The rows come from 4 hidden closed curves, with some noise, and rows from the same curve form a group. Each curve winds through 6 dimensions. The rows are also pushed far along 4 directions, which tell nothing about the answers.
In the rows, zero is written as 128.
Some rows, each with its group after it:
[129 138 135 168 120 116 116 113 112  94 154 109 147 151 110 114 175 133
  92] | (0)
[142 127 109 122 119 141 121 149 150 114 116 140 160 137 153 109 150 131
 134] | (2)
[137  99 117 179 109 107 133 123 165 122 183  69 125 108 164 183  80 154
 157] | (3)
[124 170 159 155 151 126 116  99 126 119 115  90 127 154 163 113  86 130
  88] | (1)
[137  97  79 120  93 131 112 180 147 120 124 179 128 114 113 128 198 142
 158] | (2)
[ 98 135 156 113 147 128 135 106 124 137 118 134 121 115 121 123 123  86
 139] | (3)
[115 133 116 122 121 146 123 132 138 120  88 136 139 152 163 103 140 126
 106] | (0)
[133 115 105 137 127 134 139 160 137 147 108 158 153 116 149 110 124 139
 123] | (3)
[119 153 178 197 166  99 113  97 120 130 179 110 119 118 104 153 118  86
 132] | (3)
[147 123 140 100 147 149 139 133 120 127 105 143 149 161 136 104 125 153
 109] | (2)
[128  80 115 101 118 155 144 156 148 126 122 162 141 118 142 134 146 127
 179] | (2)
[ 92 120 171 159 160 126 130 108 119 137 144 131  91 107 128 158  98  93
 172] | (1)
[ 99 158 113 107 120 132 135 116 113 142  70 142  94 129 125 112 110  93
  96] | (0)
[179 147 124 159 128 125 129 116 122 103 162  90 143 174 132 134  95 172
  81] | (1)
[ 84 151 128 156 117 104 110 118 109 148 135 138  84  79  96 145 149  69
 154] | (3)
[128 112 135 132 142 134 153 131 146 132 113 112 122 136 179 133  53 152
 118] | (1)
[140 103  92  93 119 130 150 161 173 158 104 143 151  93 170 128  86 110
 133] | (1)
[145  65 117 150 121 128 142 145 169 136 193 102 152  92 159 189 108 135
 205] | (3)
[112 112 162 149 141 136 125 105 111 125 162 127 125 131 105 151 149  98
 165] | (3)
[180 103  93 143  94 127 106 167 160  90 180 131 161 146 115 132 195 171
 135] | (2)
[145 113 109 130 104 120 141 131 129 102 140 122 162 142 112 110 157 139
  89] | (0)
[111 124 113 150 118 118 136 132 138 127 111 116 140 116 162 114 111 140
 112] | (0)
[134 134 102 135  97 125 120 119 133 121 126  96 142 139 136 130 135 140
 103] | (3)
[148  99 107 137 107 129 130 130 153 115 143 113 130 156 142 166 132 144
 142] | (2)
[111 126 113 134 109 114 107 140 151 141 131 139 123  98 115 141 171 103
 159] | (1)
[137 168 113 124 129 133 133 137 119 133  95 145 139 130 137  92 113 116
  98] | (2)
[142 157 114 140 131 131 122 143 115 141 118 153 136 121 126 110 133 122
 124] | (1)
[114 123 107 142 123 136 116 167 134 150 135 146 122  67 154 135 126 123
 194] | (3)
[ 87 153 104 124 109 121 127 135 138 162  80 143 111  91 151 113 113 104
 134] | (1)
[105 170 143 148 150 122 125 118 105 167 119 159 112  91 108 128 117  79
 158] | (1)
[141 145 145 111 125 120 138  98 130 126 143  80 142 134 127 108  91 144
  77] | (2)
[129 181 130 141 120 112 114  92 100 118 132 102 119 144  93 115 136 104
  75] | (3)
[121 141 120 157 123 125 123 132 107 108 123 138 139 139 115 101 162 134
  93] | (0)
[155 100  89 111 101 148 120 153 150 104 135 124 167 153 144 136 173 141
 143] | (1)
[120 172 153 114 159 127 123 111 100 156 100 147 122 130 110 104 118  88
 104] | (2)
[165 163 147 134 146 132 151  95 101 123 128  90 134 171 143 112  53 179
  69] | (0)
[ 63 155 135  89 145 132 112 139 109 180  50 194 100  89 117  98 160  62
 148] | (2)
[122 170 151 158 128 107  93  92 127 115 150  86 125 148 117 134 149 108
 110] | (1)
[ 95 123 126 158 127 110 130 129 139 144 131 126 128  85 145 134 123 111
 149] | (0)
[112 161 137 138 142 125 139 118 129 140  87 124 135 132 163  91  80 131
  84] | (3)
[147 107  99 113 118 138 113 180 124 114 116 183 154 129 109  95 206 156
 128] | (0)
[ 99 139 134 144 149 137 135 141  96 149  98 175 107  97 130 109 116 114
 146] | (0)
[138 143 149 107 151 137 115 124 110 135 115 146 138 155 109 108 154 127
 109] | (2)
[127  98 100 135 105 122 132 148 169 124 120 115 151 118 171 126 125 161
 130] | (0)
[148 112 126 156 123 109 161 106 127 107 169  94 140 132 117 145  91 130
  98] | (0)
[121 118 131 138 112 116 120 124 123 105 154 121 104 128  95 146 153 137
 139] | (3)
[ 64 195 142 109 130 119 102 100  91 147  77 152  81 105  85 100 168  37
 111] | (1)
[111 127 118 107 102 138  89 143 139 104 105 149 144 150 119 104 225 128
 124] | (0)
[ 73 126 110 121 121 127 106 168 157 168  80 177 116  60 155 116 153  88
 185] | (1)
[122 104 132  97 123 150 136 134 126 117 119 153 135 134 119 117 159 126
 149] | (2)
[141 137 118 117 119 115 121 134 138 127 135 138 143 122 102 115 152 111
 105] | (3)
[130 142 116 149 135 124 129 149 129 144 131 163 123  91 129 128 117  97
 152] | (2)

New rows, each followed by its group:
[142 134  93  91 111 142 122 169 127 128 113 152 134  99 134 106 149 140
 150] | (3)
[147  82 105 122 117 117 131 172 170 140 150 163 159  97 115 131 170 123
 151] | (3)
[119 129 166 133 131 122 115  95 118  93 148 109 121 164  96 128 164 127
 109] | (3)
[130 147  91 128 105 131 130 158 126 133  98 162 123 114 131 101 137 131
 120] | (2)
[115 139 133 122 111 143  84 124 116 111 146 122 148 137 111 122 219 107
 158] | (3)
[123 180 182 154 141 109 116  63 111 113 163  52 127 151 111 119  94 124
  76] | (2)
[125 148 116 118 131 125 114 146 132 143 111 170 118 114 107 119 156  81
 126] | (0)
[113 152 138 102 136 123 131 126 136 138  82 149 143 133 131  80 132 110
  86] | (3)
[141 165 142 145 121 131 130  74 107  94 136  79 120 195 120 137 111 122
  86] | (2)
[106 167 170 167 140 111 118  75 115 103 138  74 112 158 129 126 108 123
  90] | (3)
[116 144 106 116 115 126 131 146 110 141 112 146  94  87 116 121 111 118
 138] | (3)
[148 137 126 153 122 127 129 108 120 109 141  96 120 172 137 145 109 162
 100] | (2)
[153 130 122 133 111 131 127 101 141  99 141  88 135 191 139 150 126 143
 105] | (2)
[169 118 108 137 100 111 122 130 147 108 177  98 149 140 103 146 153 144
 107] | (3)
[107 160 127 137 120 111 106 122 107 141 132 143 106 102  79 129 172  78
 126] | (3)
[159 100 101  98 118 137 172 139 174 141 122  94 163 116 195 128  36 163
 123] | (3)
[156  79  91 123 103 142 130 174 158  95 121 142 176 155 157 108 167 190
 115] | (0)
[117 192 156  95 145 124 132  85 107 124  84 115 136 159 116  71 116  98
  50] | (3)
[134 108 125 127 124 141 135 123 141 131 146  97 149 122 160 147 108 128
 154] | (3)
[148 183 195 166 166 116 113  58  72 108 189  75 108 175  76 145 109 132
  99] | (0)
[164  86 116 122 115 137 102 152 176  92 162 132 171 164 128 142 203 137
 139] | (0)
[104 158 138 162 125 126 113  96 103 134 140 106 119 128 117 137 141  92
 129] | (3)
[130  78  83 131 106 131 149 158 167 146 115 144 115 109 166 168  96 145
 165] | (2)
[152 144 104 128 119 144 136 142 134 126 115 101 151 135 183 106  82 174
 110] | (3)
[ 93 143 136 171 131 114 114 117 117 126 123 123 121 109 132 122 138 106
 129] | (0)
[102 109 112 133 137 136 129 179 159 157  92 169 120  78 178 124 107 123
 171] | (1)
[120 137 119 119 127 155 136 133  95 128  94 155 131 143 127  99 144 137
 118] | (3)
[111 138 145 164 141 119 114 115 135 138 150 129 105 119 125 161 123  67
 151] | (0)
[122 126 103 130  97 115 135 126 140 121 123 103 113 119 140 134 110 146
 113] | (3)
[184 119 125 135 123 114 136 124 166 100 159  88 183 176 143 121 115 171
  67] | (3)
[120 136 147  96 125 121 102 129 124 130 137 144 136 111  73 104 198  99
 122] | (2)
[128 148 145 175 126 115  97 118 119 106 173 115 121 126 107 130 162 125
 135] | (2)
[160 132 153 124 137 117 104 108 137 115 166 100 154 165  99 139 159 134
 107] | (2)
[ 89  76 112  94 109 136 126 187 154 159 104 185 128  50 136 105 170 137
 188] | (2)
[139 142 140 160 120 127  97 109 126  99 176  73 145 147 134 144 154 137
 143] | (3)
[100 221 166 174 154 110 114  69  64 144 128 119  83 126  84 120 105  70
 105] | (1)
[125 142 117 149 121 116 136 123 104 112 132 137 131 128 103 114 143 118
  90] | (0)
[128 123 148 138 148 143 149 115 122 131 136 128 129 134 145 138  86 118
 150] | (2)
[131 136 102 109 110 121 131 147 125 138 125 139 113  92 114 123 124 120
 132] | (3)
[152 133 114 157 118 110 129 135 127 123 169 134 117 114  98 151 132 112
 138] | (2)
[122 115 132  95 114 129 129 139 143 131 128 124 143 103 124 102 140 141
 119] | (2)
[108 129 128 167 118 120 109 115 136 127 157  95 119 105 140 158 133 112
 168] | (3)
[103 137 147 146 129 129 112 103 101 116 149 147  95 125  79 151 174  70
 170] | (2)
[144 113 133 116 143 126 135 139 143 152 130 136 140 128 133 139 112 137
 128] | (2)
[142 107 104 117 105 124 111 148 151 116 142 146 123 136 103 148 181 109
 139] | (0)
[ 96 150 140 113 120 131 122 125 127 134 104 121 128 107 138  84 134 133
 108] | (2)
[ 73 151 132 155 119 118 106 111 112 147 125 125  97  85 123 142 146  80
 165] | (3)
[100 123 120 109 111 131  84 153 128 124 124 195 105 114  71 134 252  60
 170] | (0)
[171 143 135 113 133 122 143 103 140 127 136  75 158 167 145 115  72 158
  54] | (2)
[131 172 167 141 158 122  92 114  79 127 149 150 117 138  66 114 178 113
 127] | (0)
[158 135 147 162 143 132 125 110 136 104 176 106 149 157 131 144 124 127
 135] | (2)
[141 150 152 147 143 126 145  89 125 137 144  95 140 145 142 133  77 133
 121] | (1)
[155  82 132 107 135 146 133 152 144 125 137 141 152 149 138 130 141 179
 141] | (2)
[149  84 164 162 136 112 139 104 156  95 200  85 137 153 117 173 119 148
 138] | (3)
[179 108 123 111 130 136 139 136 133 113 144 119 157 162 131 122 122 198
 111] | (0)
[163 120 140 183 127 123 103 122 145  99 212  71 148 141 137 170 135 161
 159] | (3)
[112  68 136 131 127 119 142 141 164 126 149 141 122 103 131 160 132 134
 175] | (3)
[142 140  96  82 104 153 170 113 132 116  67 104 141 182 175  98  68 158
  69] | (2)
